There are 4 ways to turn a row about zero (a turn may also mirror it). The second row of each pair is the first, turned, with some noise. The first 36 pairs use one turn. New pairs use 2 turns, one after the other, and a turn may come again.
Known pairs, each followed by its turns in order:
[ 0 14 10  7  3 -8 -9  6]
[ 0  3 -3  7  6 16 12  6] | Z_610

[ 19  13   2   9  -4   3 -11   6]
[  4 -11 -20  -8   8  -1  10   6] | Z_982

[  5 -13  -7   4 -14 -18  15  -5]
[ 12   4   3   7 -26   4  -2  10] | Z_982

[ 6 11 -5  7  3 -7 -7 13]
[ 11 -13   7  -7   7  -7   2   7] | Z_237

[-12   6  25  -3  -8   7  -5 -14]
[ -2 -25   1   5   1  13   2  18] | Z_644

[  9  -3 -22 -14  35  -9   6  10]
[  9  31   2  17  13 -23   6  -9] | Z_644

[-18  27 -30   8  -2  12  -7   0]
[ -5 -17   6   7  10  13  35  17] | Z_237

[13 -1  7 24 30 22 -3 -4]
[-4  4 -2 -8 42 10 14 -4] | Z_644

[-18 -14   3   8  35 -20 -24  -7]
[ 31  -7  30  16  25  -5  -1 -11] | Z_644

[  9 -20   6  15  -8 -12 -23 -12]
[  3 -11  14  -2   7  17 -25 -15] | Z_644

[-7 -2  4 -9 25 -4  6  1]
[  0  16   0 -16 -13  -6   4  11] | Z_237

[10 -1  5  9 -6 -9 -6  8]
[-5  3  1 -7 -8 15  6  7] | Z_610

[-11  -6  18  -7 -13  -5  -6 -24]
[-21  12  11  10  -2   8   7  20] | Z_982

[ 5 15 -5 16 -7 -2 23 -7]
[  4 -19 -16   1  -4  19  -6  10] | Z_237

[ 11 -12 -13 -15 -17 -15  -5  -1]
[ -9  11  17 -24   0  -3 -10   9] | Z_610

[-6 -5  6 11 -3 19 -7  8]
[  4  -2 -10   9   2 -11  15 -13] | Z_237

[ 6 14  1  2 -9 -8  0 16]
[-14   2   5   1 -14   0  10 -10] | Z_644

[  5  11   1 -15   5   6 -21 -15]
[-4 17  9 16 14 -5  2 16] | Z_237

[10 -2 14  5  4 12 -7  5]
[-8  3  5 -1 11 17  4  5] | Z_644

[ -6 -25  -2   5  -2  -8 -13  -6]
[ -4  20 -12  -6 -11   1 -16   1] | Z_610

[ 15   4  10   3  16  -1  18 -16]
[ -6  -8   8   6  -2   3   7 -31] | Z_610

[  5  14 -13  -7  -6  12  11  13]
[  5 -16   8  14 -16   3   9   9] | Z_237

[-15  -2  -4   2   0  -4  -2 -14]
[ 14 -14  -3  -1   0  -6  -4   0] | Z_644

[  2   7  -1  16  14   0 -16  -2]
[  3  -1  -7  -9  18 -11   7  12] | Z_237

[ 35  -7 -18   8 -18 -20   3 -11]
[ -5   1  20 -40 -12  17  -5 -10] | Z_610

[ -2  -3   9   7 -15   0   6  -2]
[ 4  0  1  8  1  9 -4 15] | Z_982

[ 11 -24  14   0 -17  -3 -20  -1]
[-13  -9 -11  29  -6  -9   8  16] | Z_982

[  4  12 -21   5  -3  -4  -8   9]
[ -1 -19  13  -2   8  -1   9   9] | Z_237

[ -3 -17   8   3  -6 -11 -10   8]
[-6  1 -9 23 -7  3  0  0] | Z_982

[-17  21  14   2  17   3  -9   6]
[-10  12  -4  -8  26  12   3 -14] | Z_982

[ -1 -11   0 -11  11 -12  -2 -15]
[-10  17   1  -2   6  -5  -8 -15] | Z_610

[  6  -6  -2  12 -17   7  13  -3]
[  8 -12   8  -5 -19   4 -10   0] | Z_610

[ 10 -16 -17  12 -10  15  12   6]
[ 18 -26   7   6  -9  -5 -11   4] | Z_982

[ 13 -17 -14   3  -2  -8  13  17]
[-22 -14  -1 -20 -10  -2  -5   5] | Z_610

[ 22 -20   8   7   1 -19   3  -1]
[ 13   2  -8  20 -17  -6  20   5] | Z_982

[ -2 -21   4  25  -7  16   3  -5]
[  2  -5   2 -33  13  11 -10   4] | Z_644

New pairs, each followed by its turns in order:
[ -1 -15 -29 -12  -7  21   7  -2]
[  0   3  17  16  -1  29 -17   7] | Z_237 Z_982

[-15  10  13  12   2  16 -13 -17]
[  2   7  20   9  23  -4  -6 -16] | Z_982 Z_982

[ 35  -8   4   6  -9 -17 -22   0]
[ -6  22 -18  11  28   2  21   1] | Z_644 Z_237

[ 24  -3  10  -2 -15  -9  17  -3]
[ -7  -2   4   8  28 -18   2  -9] | Z_237 Z_237

[  4  -7  -3 -11  -2  -7   7  -6]
[ 5 15  2 -2  7  5  0 -1] | Z_610 Z_237

[-6 -2 -2  5 -6 -7 -2 55]
[ 11  -6  -8  20   2   1 -44 -25] | Z_610 Z_982

[-17  -6  29  -2  10  -1 -12  -3]
[ 5 -1  7  8  0 11 -3 33] | Z_237 Z_237

[ -4  -4   7 -21  11 -14   0  -2]
[-10 -10  -1  15 -11  11  13   4] | Z_237 Z_644

[-3 16  8  1 -1 -3 21  0]
[ 4 -8 10 19  8  3 10 -1] | Z_610 Z_982

[ 15   8 -19   0  -7   4   6   3]
[-15  11  10   1  -5 -17   0  -1] | Z_610 Z_610

[  4   0 -31  -2 -11   7 -22 -16]
[ 15  -8  26 -14  15 -12  16  12] | Z_237 Z_644

[  0  -5  -6   7  -1   3   1 -17]
[-6 -1  1 -6 -2  2 18  1] | Z_237 Z_237

[ 17  -1 -24  11  -1  -8 -17 -37]
[ 14  25 -20 -30   5  -2  -3 -25] | Z_644 Z_610

[ -7  24 -21   5  -1   0   3  -3]
[  9   1  11  -7 -28   0   1   7] | Z_644 Z_982

[  0   8 -20   1  10  -4   2  -8]
[  4   0   2 -10 -18   3  12  -2] | Z_644 Z_982

[10 -1 -8 10 15  2 13  2]
[ -4   1  -5   7  -4  -2 -24   4] | Z_982 Z_237

[  6   7  -3 -28   1  -4 -12  -5]
[ 6 27 -2 -7  9  0 10 -9] | Z_610 Z_982

[10 -5 12 11 -6 11 13 -4]
[ -6 -11  -3 -12  -6   8 -17   5] | Z_610 Z_644

[  2  -5  -8   3  -7 -26   7   7]
[-16  12  -6   6  -7  11   7  15] | Z_644 Z_982

[  6 -12   9  -4   8   9 -10   4]
[ 5 -7 -8  8  0 -2 17 -1] | Z_644 Z_610

[-11   3   1   9  20 -21  14  -1]
[-13 -16  21  -1   5  10   3 -16] | Z_610 Z_982

[ 18 -20 -16 -11 -10  -4  -1 -21]
[ -7  -3  15   4  31 -13  11  11] | Z_644 Z_237

[  8  19  -1   5 -17 -16  18   3]
[ 0 17 -1 -7 10 28 -9  4] | Z_237 Z_644

[ 10   0 -12  -7   9  18   2  12]
[  9   1  -1 -27   4   2  -4  -4] | Z_644 Z_982

[-16  10   4  -1  -1  -8  -3  -3]
[ -8   4   7 -11   1  -2 -16   2] | Z_644 Z_644

[  7 -17  16   9 -13 -16   3 -18]
[-18  -6  -1  -9  18  10  -3  24] | Z_610 Z_982

[  6 -14   0  -1  -4   4  -9  -3]
[ 1  8 -7  3  8 10 -7 -5] | Z_237 Z_610

[ -1 -26  -2  -5  -3  -8 -15   7]
[ 16   7  -1  18  16 -12  -3   3] | Z_644 Z_237

[ -9  -5 -10  11   5  13   7 -14]
[  4 -14  -8   0   8  -9 -18   5] | Z_237 Z_610

[ 14 -11 -11  14  -4   7  12 -20]
[-19  -4   5 -12   7  -1  24 -11] | Z_237 Z_237

[ -4  21 -32   2  21  12   4   1]
[ 24   9  -1  19   3  -2 -30  -6] | Z_237 Z_982

[ 10  -2   9  -9 -12  10  -4  -1]
[  3  -6 -11  -5  19   0  -2   2] | Z_237 Z_237

[ -8 -21  -5   2  -1  -4 -23 -11]
[ 14 -15   3  14  10 -17  10   7] | Z_237 Z_644

[ -2 -17  30   0  -4   1  -5  -7]
[-5  0  4  5 20  9  1 28] | Z_237 Z_237

[ -1  18   0   0  13  -5  -1 -24]
[  8   1  -4   1   2  -1  10 -31] | Z_610 Z_610

[ -8  18 -16  -6  -9  -6   7   6]
[-10   7   3 -15   5  11   0  19] | Z_237 Z_644

[ 11  -9   3 -14  -3   3  15  -2]
[ -1 -17  14   5  -5  -1  -8   8] | Z_610 Z_644

[ 25 -18   2   2   3  15   1  -4]
[  1 -10  -5 -21  -6  -2 -23 -10] | Z_982 Z_237

[ -6   0  13  -3   0 -13  -7 -11]
[ 9 -4 -6  3 -5 13 14  3] | Z_982 Z_237

[-24  10   6   6   5  22   8  -6]
[ 24   3   3   6  -8 -22 -12  -8] | Z_644 Z_982

[ 15  -2  -8  -6  -3  -4  15 -22]
[  1  -2   4   2  12  -8  25 -14] | Z_237 Z_237

[  5 -23  11   9 -11   1  -8   9]
[ 11  12   2  15  -1 -14  17   8] | Z_644 Z_610

